The rows of a group lie close to one hidden flat surface of 9 dimensions, which may be shifted away from zero. Surfaces can cross.
In the rows, zero is written as 128.
Known rows, each followed by its group:
[153 134 131 127 159 115  85 118 100 114 132 139 158 120  81 154 134 105
  91 181] | (1)
[122 143  89 136  89 103  96 135  99 107 134 143 116 143  92 120  98 162
  47 161] | (0)
[109 178 191 111 116 112 208  84  96 118 114  66 125 165 114 146 121 142
 101  98] | (1)
[109  92 130  92 118 158 123 109 175 135 100 120 105  98 133 120 123 120
 128 115] | (0)
[104 127 117 110 134 131 126 138 150 118  99 119 114  96 122 144 163 104
 171 136] | (2)
[135 122  75 114  76 131  79 172 142 117 176 185 151  91 123 130 147 127
 109 199] | (1)
[154 186 136  98  88 120 130 139 162  91 116 133 162 100 136 145 162 137
 111 163] | (1)
[107  78 115 101 144 123 174 127 127 158 144  98  92 193 123 104  97 133
 165  82] | (0)
[133 130  98  95 137 160 117 158 154 125 183  85 174  92 149  80 151  83
 130 161] | (1)
[165 113 120 113 165  90 168 109 163 134 167 186 131 132  91 129 112  42
 101 118] | (2)
[111 134 114 160 165 115 128 119 136 120 118 125 100 108 118 100 117  84
  84  94] | (2)
[ 98 106 135  96 148 156 140 148 143 154  64 103 130 127 141 134 159 155
 189 141] | (2)
[156 109 132  52  45 134 104 155 154 136 213 168 194 104 123 195 153 119
 187 232] | (2)
[ 97 109 143 112  96 135 139 101  99 110 115 117  90 135  99 155 133 144
 140 127] | (3)
[151 147 165 144  89 146 111 103 197 144 124 223 144  54 157 149 117 104
  82 129] | (3)
[112 130 137 124 142 157 117 114 160 119  69 133 118  76 135 117 147 113
 103 131] | (3)
[124  99 117 102  57 157  79 112 156 105 140 154 106  89 126 135 119 135
  94 142] | (0)
[124  85 119  61 137 135 155 117 154 134 162  88 127 146 113 111 113  88
 136 125] | (0)
[ 87  99 119 137 131 176 109 134 125 131 135  62  94 106 159  89 145 127
 182  87] | (0)
[120 106 109  99 135 124 147 126 134 140 143  98 119 153 120 100 105 122
 117 116] | (0)
[179 158 155 125 141 122  85 100 133  97  96 154 164 111 105 172 129 126
  85 165] | (1)
[ 97 136  93 153  93 137 103 163  65 103 198  72 122 134 129 117 159 140
 183 140] | (0)
[100 113  74  82 198  81 177 151 129 150  91  42 121 190  99  79  94 128
  88 120] | (0)
[123 117 144 130  93 120 144 119 128 133 137 152 100 148 130 154 115 142
 152 100] | (2)
[141 150 138 108  24 104 114 132 113 100 201 157 143 133 109 192 142 150
 145 177] | (1)
[132 138 114  93  98 106 135 140 170 146 154  91 142 136 149 115  93 142
 116 122] | (0)
[165 119 127 100 109 126 141 142 137 139 205 122 162 157 147 120 125 117
 171 132] | (2)
[125 104 108  84 149 113 146 133 144 116  85 156 121 132  81 153 146 110
 128 165] | (0)
[155 169 165 113 105 113 119 102  78  83 194  91 172 131  90 178 142 103
 111 177] | (1)
[150 134 100 108 156 139 136 143 169 132 121 125 147 115 156  84 133 117
 115 117] | (3)
[122 150 125 138  88 112 184 121  93 139 164 146 126 169 114 101 100 144
  36 127] | (1)
[143 124 146 144 149 167 132 104  84 129 155  94 133 148 136  83 112 131
  94 106] | (3)
[120 101 125  95  94 158 109  99 109  75  45 161  83 140  84 149 148 187
  95 149] | (3)
[ 96  97 172 102  75 128 152  91 127 141 113 166  88 136  99 187 117 125
 137 131] | (1)
[109 115 111 133  88 122 117 122 161 137 213  98 100  99 142 114 104  85
 147  82] | (2)
[111 153  79 112 134 119 121 170 128  91 102  99 143 118 122 125 176 137
 153 165] | (3)
[ 83 158 119 167 130 105 128 140 140 147  66 136 104  96 132 132 126 138
 105 118] | (3)
[126 153 110 136 114 120 119 142  89  98 194  99 147 129 112 134 144 107
 139 152] | (2)
[113 146 117 156 139  90 159 134  80 131 137 124 119 171 104 127 114 142
 105 124] | (3)
[ 89 119 129 126 167 129 154 128 127 123  14 116  94 131 114 142 161 149
 165 121] | (3)
[153 102 139 134 123 147 155 124 152 176 160 125 123 176 182  81  77 164
 135  59] | (2)
[115 186 155 187 117 118 112 142  74 117 112 153 150  94 125 176 168 135
 141 169] | (3)
[123 128 118 135 111 116 142 151  67 150 159 111 141 195 123 118 103 187
 121 147] | (2)
[ 82  91  91 115  69 167  86 155 154 134 144 170 115  57 127 121 158 113
 129 179] | (1)

New rows. What belongs after each?
[119 120 155 108  68 134 122  94 134 151 214  69 124 138 140 103  65 125
  81  99] | (0)
[135 144  97 121  84 134 116 147 147 118 125 200 146  87 120 117 144 131
  56 189] | (1)
[188 192 104 121 162 101  87 144 117  76 113 150 197 108  94 142 159 118
  62 213] | (1)
[123 154 162 140  76 166 110 129  98  86 153  88 127 111 157 151 172 153
 208 119] | (2)
[150 145 190 124 194  91 193  90 118 184 111 147 158 152 105 149  94  84
  74 126] | (0)
[ 92 108  74 123 134 103 111 166 136 175 126 124 132 134 119  92  88 142
  70 165] | (2)
[175  87  49 111 126 145 116 171 130 111 202 158 135 172 139  68 131 134
 154 130] | (0)
[107 109 108 109  64 144 117 106  97  89 164  79  90 160 107  98 104 167
  81 117] | (3)
[141 124 177 131  91 141 142  89 150 109 130 180 102 113 135 170 134 109
 166  95] | (2)
[131 161 150 138 175 158 102 146 102 100  91 106 176  70 136 148 207 108
 186 175] | (3)
[ 95  91  81 104  99 101 149 154 130 129 109 114  84 184 115 125 114 174
 161 114] | (0)
[121 113  97  75 147 117 151 147 158 139 138  71 135 150 132  96 114 117
 136 127] | (0)
[ 84 140 127 170  91 153 107 125 128 139 141  74  95 104 176  77  95 157
  94  78] | (3)
[142 149  85 153 103  99 130 163 139 122 138 142 116 165 151 111 119 171
 149  98] | (2)
[165 151 145 137  90 171  86 141 167 126 175 145 169  84 195 113 140 131
 159 126] | (3)
[132 102 128 130  46 122 102 127 152 166 164 187 115 136 138 136  74 172
  85 137] | (2)
[153 107  89  76 117 154 114 144 130  81 108 116 126 155 115 108 157 168
 143 151] | (3)
[130 139 104 137  57 144  88 137 181 118 147 138 114  95 175  95 104 161
  94 107] | (3)
[ 60 137 183 158  73 126 138  81  82 139 166 102  93  94 105 161 107  96
 100 114] | (3)
[136 165 130 138  76 117 100 135 118 103 176 161 152  89 121 161 150 118
 112 178] | (3)
[137 146 154 104  87 115 129 117 120 104 169 101 140 145 118 172 132 134
 155 141] | (1)
[108 129 137 137 145 133 134 123  96 116  80 118 112 139 112 138 151 153
 136 132] | (3)
[123 117 135 113 122 110 164 132 116 155 171 105 125 174 122 130 104 126
 152 110] | (0)
[172 175 123 176 199 122 150 108 112  64 120 136 126 124 124  97 163  79
 112  77] | (2)
[100 111  72 131 155 120 143 158 103 147 117 146 124 136 100  90 123 128
  78 162] | (1)
[113 111 135 118  76 152  87 136 153 157  89 169 127  94 140 150 118 170
 102 168] | (2)
[137 159 118 124 151 107 125 141  95 119 168 111 173 125  99 133 145  91
 105 181] | (0)
[170 125 162 143 167 130  81  84  96 127 134 114 145 139 104 141  89 122
  80 126] | (1)
[110 104 123  90  82 116 127 146 134 150 168 137 138 133 114 160 124 131
 157 170] | (2)
[ 65 130  95 111 115 167 150 148 128 129 121 127 131  65 119  83 169  90
  67 172] | (1)
[110 102  61  41  46 122  99 166 196 101 172  65 119 127 143 110 119 151
 163 139] | (0)
[143 149 138 127 189 111 129 120 115 116  78  64 139 151 123 129 128 141
 128 114] | (1)
[138 193 139 137 130 129  70 116  98  67 110  92 172  79 100 157 163 126
  85 187] | (1)
[105  97  75 100  77 125 106 157 227 145  49 120  71 136 178  88  75 211
 100  76] | (0)
[172 149  99 153  82 129  95 167 158 125 165 185 153 121 171 117 131 159
 144 140] | (0)
[113 112 124 107 124 131 136 136 178 113   7 179  93 112 129 163 163 164
 162 128] | (3)
[112 165 135 177  65 107 123 140 130 150 179 143 120 114 156 130 102 143
 114 106] | (3)
[ 34 104 156 142  93 148 110  99 131 131  84  84  61  67 122 155 138 116
 153 107] | (2)
[120 115 149 141 168 144 130  89 110 144 121 130 127 110 110 106 104  87
  59 125] | (2)
[154 149 148 147 123 121 127  95 112 131 168 178 152 111 104 130 107  89
  35 154] | (3)
[124 117 108 162  95 103 125 129 116 159 137 167 102 158 124 113  72 165
  62 112] | (2)
[161 118 101 124 131 136 106 142 169 142 121 166 140 124 147  99 109 140
  94 134] | (1)
[172  79 143  72  62 189 104  76 111  76 176 142 119 157 105 129 119 154
  96 138] | (3)
[103 135 122 132  90 138 101 144 168 130  89 117 113  89 161 130 129 163
 140 116] | (0)
[125 134 121 120  83  91 147 144  89 104 153 153 121 170  92 180 149 157
 168 159] | (3)
[184 133 118 118 124 132 127 136 176 136 158 139 159 142 165  88 100 142
 100 114] | (1)
[115 157 158  63 165 142 199 114 194 118  25 119 139  83 134 135 184  97
 129 130] | (1)
[126 133 138 106 115 113 146 125 159 125 125 168 139  99 114 151 146  90
 128 150] | (3)
[147 116 143 126 136 120 165 110 142 131 141 155 117 150 134 125 119 112
 147  93] | (2)
[130 147 129 131  98 131 126 133 186 134  48 156 110 112 166 111 121 183
  90 100] | (1)
[ 97 177 163 109  91 130 194 103 117 111 112 105 128 119 124 126 139 132
  70 121] | (1)
[114 147 110 131 110 122 127 148 130 120 138 110 127 126 139 125 140 142
 141 131] | (3)
[108 113 165 117 164 166 127  82 146 129  89 133 120  60 108 145 149  60
 109 138] | (2)
[101 213 131  60 111 106 241 146 115  86 131  83 175 118 101 129 207  93
 113 185] | (1)
[129 144 158 145 122 167 109 116  87 120 144 101 148 116 138 117 138 134
 113 143] | (2)
